There are 4 nested groupings, the coarsest first. Each group lies inside one group of the grouping before and may be the whole of it. The rows also spread widely along 10 directions, which tell nothing about the answers.
Some rows, each with its group in each grouping after it:
[ 17  16  26 -15  20 -38  21   7 -33  37 -12 -57 -16 -93  34  11   4   7
   7  34 -15] : sof K_405 Vov K_123
[ 44  -1 -37 -49 -29  41 -50  11  -6 -19 -27  19   4 -15  -3   0 -13 -19
   2 -32  13] : sof K_111 Tig K_203
[ 22 -14   4 -14  -9  46 -25 -11  -4  44 -25  34  44 -45  10  19  39  23
 -29   3  37] : Lota K_289 filuf K_686
[-13 -11   8  47 -14  14  22 -33  33  92  -2   9   8  13 -10   8  40  69
  18  14  -8] : kigi K_308 Kasus K_605
[  1   2   5  20  35  18  39 -10   4  49 -42 -10  17 -10  31  23  40  81
  40   8  17] : Lota K_850 Debu K_261
[  9   4 -14 -69   7  11  19 -48  -7 -10 -27 -29  18 -29  -3  17  30  36
  55 -60  -7] : sof K_111 nevov K_479
[ 30  43 -50 -51 -12  25   6  37  33  38  14 -10   0 -24   3 -46  -3  33
  49 -20  -9] : kigi K_308 nufup K_615
[ 16  39  33  15   2 -25   8   7 -49  84  59 -33  21 -84  40   3  20   4
 -48  16 -16] : Lota K_289 Fesa K_62
[ 23 -15 -50 -33 -59  -8 -37   9  34  16 -37  29 -10  11  -3  -1 -32 -42
  11  26 -13] : Lota K_259 Bav K_473
[ 31   0  20  -5  31   7  11 -49  16 -19 -45 -28 -43 -22   4  23 -11 -12
  30   0 -30] : Lota K_259 Bav K_580
[ 12  33 -22  15  39   9  80 -22  11  11 -28 -34   7   3  30  -2  16  46
  78  -6  -6] : kigi K_901 kug K_171
[  7  36 -37 -14  27 -17  19  -1 -16  14  25 -60 -17  -7  19  10   0  77
  88 -57 -26] : Lota K_259 rog K_994
[  8   0 -52 -27 -46 -13 -11   7  18  58  -3  16  21 -11   9 -11  11  16
  32   7   2] : Lota K_259 rog K_773
[  5  41  20   5  50  28  64  -4 -29  20  33 -35  28 -72   7   4  14  84
  -2 -28 -10] : kigi K_901 kefi K_19
[ 57  16 -12  15  -7  35 -21 -21  30  23  27   2 -20  32  22 -32   9 -47
   6 -42  -3] : Lota K_850 Sisur K_494
[ 11   0   8 -30 -10  13  13 -60  21 -13 -26  -7  -5 -12 -27  17  -1  -9
   6 -24 -23] : kigi K_901 subu K_976
[ 51  37 -59   0  35  40   4  -5 -33 -82 -42 -26   5  23  37  30 -37 -16
  27 -11   3] : kigi K_233 tinem K_557
[ 27  10   1  -5  16  19  16   0 -19   5 -49   7  20 -64  21  24   1   4
 -31  63  14] : kigi K_308 Kasus K_870
[ 31  13   0  50  34  36 -34 -40 -33 -57   6 -27 -52  54 -12  39 -39  10
  -1 -56 -23] : sof K_111 Dapu K_864
[ 43  21  37  49  23  -6 -22 -45 -46   9  17 -67 -35 -18  54  12   7 -56
 -10 -21 -15] : sof K_111 Tig K_55
[ 23  45  11 -36  -2  -9 -21  -9 -75 -28  53 -43   5 -76   7  28 -26 -26
 -62 -28 -39] : Lota K_234 keluz K_283
[ 46  14  -2 -15   1  25  30  -5  40  42   9  -4 -23 -24 -11 -47  15   7
  40 -22  -9] : sof K_491 Paf K_638
[-10 -18 -20 -14 -14  10 -22 -52 -34 -28 -37  -7  14  28  -9  64  -8  29
  12 -27  -7] : sof K_111 nevov K_753
[ 26   7   3 -11   3   6  12 -40  38   6 -33 -26 -43  -7   1  -7  -2 -40
  34  -7 -21] : kigi K_901 subu K_430
[ 24  14  -4  38  32  -8  18 -78 -33 -48 -20 -52 -12  43  44  53  -8 -16
  24 -24 -14] : sof K_405 zazu K_936
[  8   7  -6 -19  15 -24  14 -13 -51 -41 -29 -43  -8 -32  13  53 -29   3
   8   9 -25] : sof K_405 rusa K_570
[ 23  29  24   0 -13  -2 -22  19 -23  89  62 -11  10 -71   6 -12  12  12
 -48  -6  -9] : Lota K_289 Fesa K_670
[ 56  43 -22  17  -3  -1  32   5 -28  23  13 -21  38 -28  73 -30  14 -41
   4  25  21] : sof K_491 Paf K_816
[ 20  -2  11  47   5  39  21 -48  42  72 -22   4  10   6  37  -9  57  26
  31   2  23] : kigi K_308 nufup K_809
[  5 -37  -1  -6 -29  12 -24 -58  30  18 -64  20  -8  13 -16  47  20   3
  10  22   0] : kigi K_308 Kasus K_870
[ 37  18 -48 -28 -18  -7  20 -20  -8  18 -53 -29  40 -24  81  -1  34 -52
  50  28  21] : kigi K_233 tinem K_557
[ 21  34  23 -15   7   5  25 -18 -37 -13  24 -28  -4 -61 -27   1 -24  -8
 -46 -13 -39] : sof K_111 Tig K_203
[ 23  23   1  -6 -29 -32   4 -53  18  22  18 -35 -31   3  -8  -3  -9 -60
   6   3 -50] : kigi K_308 Kasus K_870
[ 37  -5  39  40  51  37 -23 -53   2  15 -47 -34 -32 -19  53  41  41  21
  33 -24  19] : kigi K_308 nufup K_809
[  5  38   4  39  28   9 109 -73 -13  24  -5 -40  45  -7  35   7  39  23
  19  16 -13] : kigi K_233 tinem K_557
[ 24   3   5  -1 -24 -31 -38 -23 -60  10 -12 -42   4 -38  55  33   6 -60
 -19  12  -1] : sof K_111 Tig K_55
[  1   0   9 -23 -18  -1  36 -23  28  80  -7 -11  21 -56  18 -18  44  12
  25   4  -2] : kigi K_901 kefi K_19
[ 25  -4  -1  -6  17  13  30 -92  10 -49 -72 -13   8  18  25  47  12 -12
  37 -13  -4] : Lota K_259 Bav K_473
[  39  -11   28  -17   19   16    4 -100   18  -46  -54  -10  -31  -19
    0   39    5  -41    8  -23  -15] : Lota K_259 rog K_773
[ 28  13  29  30  45  -7  45   1  -6  57 -22 -47 -29 -45  41  -2  29  39
  53  29   2] : sof K_491 Paf K_816
[ 66   9  38  21  12  51 -12 -36  24  15 -12  13 -35 -41  19 -20   9 -73
 -47   9   3] : Lota K_234 keluz K_283
[ 31  28  16 -28 -14  16  32   9   5  79  19  -1  47 -98  34 -50  43 -14
 -24  13  15] : kigi K_901 subu K_976
[ 11  12 -27  32  20  11 -26  19 -26   2  -8 -33 -40  34  -6  25 -26  57
  43 -28 -13] : sof K_111 Tig K_203
[ -2  39   6  16  24  19  29  -8 -37  42  54 -29  30 -43  -6  15  24 105
  -6 -34 -18] : kigi K_308 Kasus K_870

New rows. What belongs after each?
[ 17 -16   7   8  -7  50 -44 -12 -24 -25  -6  31 -10  -8 -49  31 -47   3
 -75  -5 -13] : sof K_111 nevov K_753
[ 29  25  32   3  18   1  21 -35 -22  54  48 -50   6 -59  39 -13  42  15
   1 -46 -14] : sof K_405 zazu K_936
[ 57  44  -4  19  21  57  -9  11 -11 -25  47  14  -6  -5 -15 -20 -48 -16
 -69 -26 -19] : Lota K_850 Debu K_261
[-12  16  -8  -9 -17 -23  77 -36   7  58  -2 -10  44 -12  15  -3  38  24
  16  24 -14] : Lota K_850 Sisur K_494
[  6  10 -18 -27 -11  37  29 -13   8  16 -20  44  43 -20 -35  19   0  49
 -25  11   9] : Lota K_289 Fesa K_670
[-10 -19 -18 -21 -45 -14 -14 -56   5 -11 -20  -6 -24  40 -43  29 -32 -28
   4  -8 -44] : sof K_111 nevov K_753
[ 76  35 -24  49 -18  24 -16 -15 -10 -17  32   5  -3  37  35 -30 -36 -94
 -33  10   2] : sof K_491 Paf K_816
[ 46  22 -48 -22 -16  32 -52  -2 -19 -33  13  -6  17   3  36   9 -17 -38
   5 -52  12] : kigi K_901 kefi K_19
[  8  30   7  44  42  29  60  21  -8  71  -2 -13  22 -39  30 -13  29  88
  20  19  19] : kigi K_901 subu K_976
[ 15  30 -23 -42 -19 -38  68 -20  14  48 -35 -13  26 -41  36 -12  20 -42
  28  55 -10] : Lota K_289 Fesa K_62
[ 12 -25  58 -19   7 -22 -42 -70 -45  17 -21 -62 -10 -75  32  72  41   9
   2 -34  -9] : sof K_405 Vov K_123
[  1 -10 -17 -34 -37   4   4 -43  14  -3 -22   7  17 -12 -11  19  -4 -26
  -5  -2 -15] : kigi K_901 kefi K_19
[ 18  20 -15  52  27  -3 -21  37 -55  54  -7 -43   1 -11  79   8  12  32
  28  14  28] : sof K_111 nevov K_753
[ 32  30  10   9  68   6  25 -27  -1 -27 -52 -66 -51 -20  37  32  -2  22
  64  -6 -14] : kigi K_308 nufup K_809
[ 29 -23   8  48  -6  53  10 -48  17  35 -29  43  28   7  22   6  28  -1
 -43  24  35] : sof K_405 zazu K_936
[-16  -8 -75   9 -45   1 -10  39 -11  28   2  38  28  42 -22  20 -40  59
 -15  30  -3] : sof K_405 zazu K_936
[ 20 -16  14  20 -35 -29 -29 -70  -4  38  15 -39 -15  21  22  21  30 -34
  30 -32 -18] : sof K_491 Paf K_638
[ 23  63  -8 -51  18  -1  57   9 -24 -25  26 -39  10 -85  -6 -20 -28  -5
 -19 -11 -36] : kigi K_901 subu K_430
[ 21  21 -30 -22 -45  18  21 -53  28  20  49  27  29   7 -31 -31   1  -9
 -15 -42 -30] : Lota K_259 rog K_773
[ 41  30 -11 -37  20  37  18 -15  12 -41   0   1 -15 -33 -29 -12 -35   4
  -2 -28 -33] : Lota K_259 Bav K_580
[ 26  12 -21  35 -27  -9  13 -12   4  46   3  -3  13   3  37 -14   1 -31
  -6  39   3] : sof K_405 Vov K_123
[ 23  -8 -14 -30  -7 -12  13 -13   3  30 -56 -22  11 -24  42  13  38  15
  67  13  20] : sof K_491 Paf K_816
[ 40  10 -15  -9 -11  12 -29 -58   6   4  -4 -37   5   8  64   8  34 -48
  48 -62  11] : kigi K_901 kefi K_19
[ -5   0 -22 -20 -25 -14  10 -46 -62 -27 -19 -13  71 -22  29  68   9  24
 -18   2   8] : sof K_405 Vov K_123
[ 19  27  11  14  30  14  88 -56  36  37   1 -29  -7  -8   2 -28  30  40
  51 -16 -18] : sof K_405 Vov K_123
[ -1   2 -25   3 -22  -5  -8 -67 -39 -51   4 -10  34  61   2  69 -13   0
 -16 -38 -20] : Lota K_850 Sisur K_494
[  9  31 -45  -1 -15   3  49 -57  10 -27   4 -16  -1  67 -20  -7 -26 -14
  36 -31 -38] : sof K_111 nevov K_753
[-11  36 -16   0  34  -6  54  11 -34  10   8 -50 -11 -17 -14  12 -13  92
  42 -19 -32] : sof K_111 Tig K_55
[  2  18 -14 -82  12 -16  84 -20  16  -7 -70 -15  20 -54  -5  11   8  24
  41  25 -20] : Lota K_850 Debu K_261
[-10   8 -57 -40   5 -12  23  -9   2  -5 -25 -34 -10  29 -13  30  -4  86
  88 -43 -22] : sof K_405 zazu K_936
[ 33  31 -35  12  16  28   7 -26 -30 -11  20 -24  27  20  48   6   9  20
  22 -48  11] : sof K_405 zazu K_936
[ 14  18  46  57   2   9  27 -65  -9  58  38 -14  17 -29   9   5  31   0
 -52  18 -17] : kigi K_308 Kasus K_870
[-15  20 -49  26 -50 -23  64 -15  -6  71   1  13  62  20  33 -19  24   6
   7  53   9] : sof K_111 Dapu K_864
[ 29   7 -25  18  -9  23  28 -15  60  66 -32  22  -7  26  12 -34  20 -16
  36  29  14] : Lota K_289 filuf K_686
[ 55  11  28 -17  -7  39 -21 -38  32  13  10   8 -27 -46 -26 -19   0 -43
 -37 -15 -19] : kigi K_308 Kasus K_870
[ 29  14 -61   3 -30  12  -8 -11  30 -18 -27   7  -8  51  17  -6 -34 -55
  28   7  -3] : kigi K_901 kefi K_19
[-11  10   7 -38 -22 -40  57 -23  -3  25 -12 -17  11 -39 -20  15  -4  -4
 -15  35 -45] : Lota K_850 Sisur K_494
[  13   -3  -24   38  -19   26   16 -113   38  -33  -43    9    4   93
    8   39    7  -30   25  -15   -8] : kigi K_308 nufup K_809
[ 34  32  20  36  44  56  41 -22  16 -13  16  -2 -22 -20 -19 -12 -25  10
 -25 -14 -19] : kigi K_901 kefi K_19
[ 25  43 -46 -80 -13  -4  34 -14   9 -41  18 -28  -3 -19 -35 -19 -32   3
  33 -51 -45] : sof K_405 Vov K_123
[ 21 -12 -34 -38 -48  17 -82  29 -34  16  24  22  31 -14   0  22  -6  12
 -39 -38   8] : Lota K_850 Sisur K_494
[ -8 -16 -15 -18 -21  14 -36  11 -53  -6  -5  15  28 -29 -28  47 -32  35
 -54   7  -5] : sof K_111 nevov K_479
[ 35 -21   3 -30 -18  30 -36 -29   1 -39 -50  34   4 -18 -12  38 -26 -46
 -59  16   0] : Lota K_850 Debu K_261
[ -8   4  13 -10 -27  10  -9  17 -50  50  53  10  32 -69 -32   8   0  56
 -72  -9 -17] : sof K_111 Dapu K_864
[ 32   3 -24 -22 -15  31 -20 -37 -45 -36 -27  22  78 -36  48  43  11 -12
 -38  -3  27] : Lota K_259 Bav K_580
[ 16   9 -55 -38 -45  -8  -3  -4  20  51 -39  -3  42 -12  61  -5  43  -6
  57  12  24] : kigi K_308 nufup K_809
[ 42  -9  25  -8  39  55 -21 -50  -8 -31 -14 -12 -20 -19  -7  34  12  33
  -1 -69  -1] : sof K_405 zazu K_936
[ 20 -15 -51 -36 -47  -7  -7  20  46  74 -31  30   2 -27  12 -31  10 -11
  36  36  10] : Lota K_259 rog K_994
[ -2  21 -19 -46  -7 -33 -24 -55 -58 -60 -11 -65  11 -14  22  81 -11   9
  24 -48 -32] : kigi K_308 nufup K_809
[ 44  32 -71  17  12  26 -25   7 -52 -61 -34 -11  40  32  81  40 -20 -21
  31 -15  39] : kigi K_901 kug K_171
[  1  21  -4  35   9  26  43 -20  21  68  22   6  12  12 -19 -13  21  62
   9  -6  -9] : Lota K_289 filuf K_686
[ 19 -11  14  22  18 -12  17 -61 -26  -4 -54 -19  13 -30  56  55  14 -21
   2  37   9] : Lota K_259 rog K_994
[ 16  22 -68 -14  -8  29  -1  33 -26  -7 -20  15  62 -13  44  15  -6  30
  12   3  36] : kigi K_901 kefi K_19
[ 29  31   3  36  32  -2  67  23  14  51 -37  -6  -5 -32  41 -25  -6  -9
  -6  85   1] : Lota K_850 Debu K_261
[ -5   8 -37   0   2 -27  43 -41  22  -5 -26 -25 -34  33 -16  19 -31  18
  60   6 -43] : Lota K_259 rog K_994
[ 60   4  28  25  -8  31 -38 -39 -25  -1  38  -4   2 -26  18   2   6 -42
 -44 -36   5] : sof K_491 Paf K_638
[ 22  30  22  63  16 -23  26 -28 -10  64  30 -44  -6   6  54  -8  16 -23
  -2  13 -19] : Lota K_850 Debu K_261
[  4  11   1  33  -1 -12  23 -48 -34  28   6 -12  38 -20  38  35  21  23
 -11  12   0] : Lota K_259 rog K_773
[ 56  25  14   5   8  23  16 -14  -4  43  29 -17  16 -45  36 -33  35  -5
  10 -21  10] : sof K_491 Paf K_816
[ 49  15  38  14  65  37  24 -56  26  16 -43 -50 -33 -35  54  -4  56   7
  68 -44  18] : kigi K_901 subu K_430
[ 19  54 -22  20  25 -13  45   0 -25  59  36 -59  10 -11  61 -28  41  44
  68 -35   1] : sof K_111 Dapu K_864
[ 70  42 -33 -14  -3  19 -41  21 -72 -70  30 -14  19 -31  35  12 -50 -60
 -49 -18   8] : sof K_491 Paf K_638
[ 19  18  24 -13  51  17  34 -37   2   8   9 -41 -30 -47 -12  11  15  68
  44 -58 -29] : Lota K_259 rog K_994
[ 12  25  20  39  63  14  26 -32 -52 -44  -7 -40  -4   0  12  66 -20  51
 -19 -15 -20] : Lota K_850 Debu K_261
[ 28  26   6 -16  11   2  39 -42  37  69  -7 -38   1 -32  36 -26  68  22
  73 -20   0] : kigi K_308 Kasus K_870
[-22  35 -13  -1  -9 -32  74 -54 -26  15  21 -41  27  13  -6  10  -2  23
  19  -7 -45] : sof K_111 nevov K_753
[ 23  18  26  38  58  38  17 -36 -27 -41   4 -29 -40   3 -30  26 -41  27
 -16 -28 -33] : sof K_111 nevov K_479
[  0   2 -20 -61 -33   0  48 -37  55  38 -23   1 -13  -3 -46 -34   8  -1
  48 -13 -36] : sof K_111 nevov K_753
[ -2 -42   2  53  -7  14 -45 -52 -13  20 -40  -4  -4  45  16  75  19  49
  22 -12  18] : sof K_405 Vov K_123
[  6 -16 -49 -63 -42  33 -46   9 -18  13 -21  29  48 -17  -5  16  13  36
   5 -34  22] : sof K_111 nevov K_753
[ 28 -22  14  64 -36   2 -53 -45   5  66  -3 -12 -16  37  41   6  31 -51
   3  -4  11] : sof K_111 Tig K_203
[ 44  21 -40  31 -20  40 -43  -9 -50 -43  39  21  41  23  17  24 -39 -15
 -66 -23  12] : sof K_405 Vov K_123
[ 31 -14 -48  19  -2  48 -30   5  24  -5 -53  31 -18  57   0   0 -24  -4
  27   8  23] : sof K_111 nevov K_479
[ 37  -3  27 -41  24  16 -10 -70   7 -35 -58 -25 -28 -34  -5  44  10 -35
  13 -25 -10] : Lota K_289 filuf K_686
[ 15  -2  -3 -39   6  15   4 -16  18  24 -61 -12   2 -53  25  20  33  28
  44   3  14] : kigi K_308 nufup K_809
[ 21 -14 -13 -27 -51 -16  -8 -78  49  27 -26 -25 -30  28 -11   0  14 -74
  45 -14 -41] : kigi K_233 tinem K_557
[  5  13 -15  13 -25  -4  26 -53  23   6  -8  -8  -7  29  -7  11 -15 -20
   2  17 -34] : kigi K_308 nufup K_809
[ 15  25  19 -12   7  10  82 -52  10  36  30 -22  23 -38 -14 -18  39  43
  20 -31 -24] : sof K_491 Paf K_638
[  2 -13   0  31  10 -18  17  -9 -25  16 -44 -20  -8  -8  26  44  -8  14
  14  47  -3] : sof K_405 rusa K_570
[ 18  26   1  61 -11  17  28 -19  17 107  46   9  29  14  27 -38  43   8
  -6   7  11] : Lota K_289 filuf K_686
[  2 -13 -36  15 -29   1  -6 -86 -19 -50 -26   2  23  75   3  64 -17 -13
  -4 -19 -12] : sof K_405 zazu K_936
[ -2 -15  10  15   6  -6 -42 -80 -40  -2 -34 -29  14  31  30 102  32  35
  25 -42   8] : Lota K_289 Fesa K_670
[ 28  41   2  52  28  37 103  -6  30  61  -4  12  33 -23  31 -53  20   9
  -9  54  15] : kigi K_901 subu K_976
[ 37 -30  52  21 -25   0 -35 -30  19  65   8  -6 -45 -41 -10  -4  13 -43
 -26  11 -17] : sof K_491 Paf K_638
[ 29 -13 -26  14  32  64 -41 -17 -28 -37 -53   7  17  18  32  65  14  59
  36 -49  40] : kigi K_901 kug K_171
[-12  -2 -43 -33 -32  -9 -15  25 -47  36  -4   2  56 -31  14  21   2  45
  -3  11  10] : sof K_111 nevov K_479
[ 46  -8   9  22 -40 -19 -64 -16   5  66  18 -25 -30 -16  46 -14   9 -73
  -6   6  -1] : sof K_405 Vov K_123
[ 48  13  24  49  19  28 -20 -25 -20   7  33 -22 -22   2  15   6  -2   2
 -12 -30  -5] : sof K_491 Paf K_816
[ 39  46   8  60  10  -8  20 -29 -13  30  62 -52 -20   5  33 -25  -8 -25
  -3 -12 -28] : sof K_405 Vov K_123
[ 26  24  40  12  22  30  50 -16  56  88  33  -7 -26 -31 -22 -54  32  36
  10 -22 -27] : Lota K_850 Debu K_261
[-17  21 -33 -73 -26 -23  56 -14  13  12  -4  -7  29 -17 -39   4  -7  40
  20  -8 -42] : Lota K_850 Debu K_261
[ -8   5 -45   3  -9  39  48  -8 -18  11 -39  36  71   7   5  15   8  59
 -10  30  27] : sof K_111 nevov K_753
[ 22  -4  16  18  42   8 -13 -34 -23 -33 -34 -38 -43  20  12  58 -10  21
  25 -28 -19] : Lota K_850 Sisur K_494
[ 13   8 -48  43 -10   0  -5   9 -51  -3 -12   0  39  30  53  38 -20   6
  -4  30  18] : sof K_405 rusa K_570
[ 37  40 -28 -14 -23 -12  48 -16  30  51   0   3  16 -12  34 -40  11 -60
  12  36  -7] : Lota K_289 Fesa K_62
[ 55   8 -17  18  21  46 -37  -9  13 -42 -17  -6 -57  31 -10   7 -44 -10
  16 -29  -6] : sof K_405 Vov K_123
[ 45   8  19  29   4  38 -32 -10  27  57  17   0 -33 -22   1 -20  15  -2
  -8  -8  -3] : kigi K_308 Kasus K_870
[ 13  -2 -27  -4 -25 -24 -29 -33 -50 -12 -22  -7  38 -14  46  55  -1 -18
 -12  14   9] : Lota K_259 rog K_773
[ 62  50  -7 -13  28  24 -18   3 -40 -11   3 -40  22 -67  83  -1  14 -27
  -1 -21  23] : kigi K_308 nufup K_809
[ 16  29 -23 -65  -2 -17 -10  36 -38  -3  43 -47 -20 -57 -18   2 -27  38
  26 -55 -43] : sof K_405 rusa K_570
[ 28   0  13   5  19  12 -33 -32 -33   7 -21 -27  18 -32  54  43  27  25
  13 -30  18] : Lota K_259 Bav K_473
[ 49  23  38 -23   5   9  21 -64  42   2  -5 -34 -48 -50  -3 -25  -1 -77
  -4  -9 -40] : kigi K_308 nufup K_809
[ 32  43 -45   5  14  34  35 -54 -13 -37  12 -32  25  39  19   8   2   3
  38 -55 -17] : kigi K_233 tinem K_557
[  2 -16 -43 -60 -42  -4 -49 -26  20 -33 -32  -9 -36  28 -43  33 -32 -12
  37 -45 -34] : kigi K_901 subu K_430
[-20   3 -34   2 -20 -22  -5 -14 -19  53  -9 -25  31   8  21  44  35  77
  52  -4   0] : kigi K_308 Kasus K_870
[ 35  24  32  -6  -9  18   4 -58  12  38  71 -25  -1 -11  -1 -26  32 -17
 -13 -80 -32] : Lota K_850 Sisur K_494
[ 45  12  -5 -33  11  -4  -8  42 -40   4 -30 -18   4 -81  36  10  -4   1
   1  31  14] : sof K_491 Paf K_816
[ 35   6  16  35  15  29 -32  -6 -61 -23  -8  -5  16 -46  35  46 -22 -25
 -64  13  11] : kigi K_901 kug K_171
[-10  13 -24 -31 -27   4  76 -86  20 -12 -18  -1  53   8  -6  15  19  -1
  23 -16 -18] : kigi K_901 kefi K_19
[ 35 -36  15   7 -43   2 -56 -79  24  37 -14  -3 -19  18  23  16  27 -70
  -8 -23  -2] : sof K_405 zazu K_936
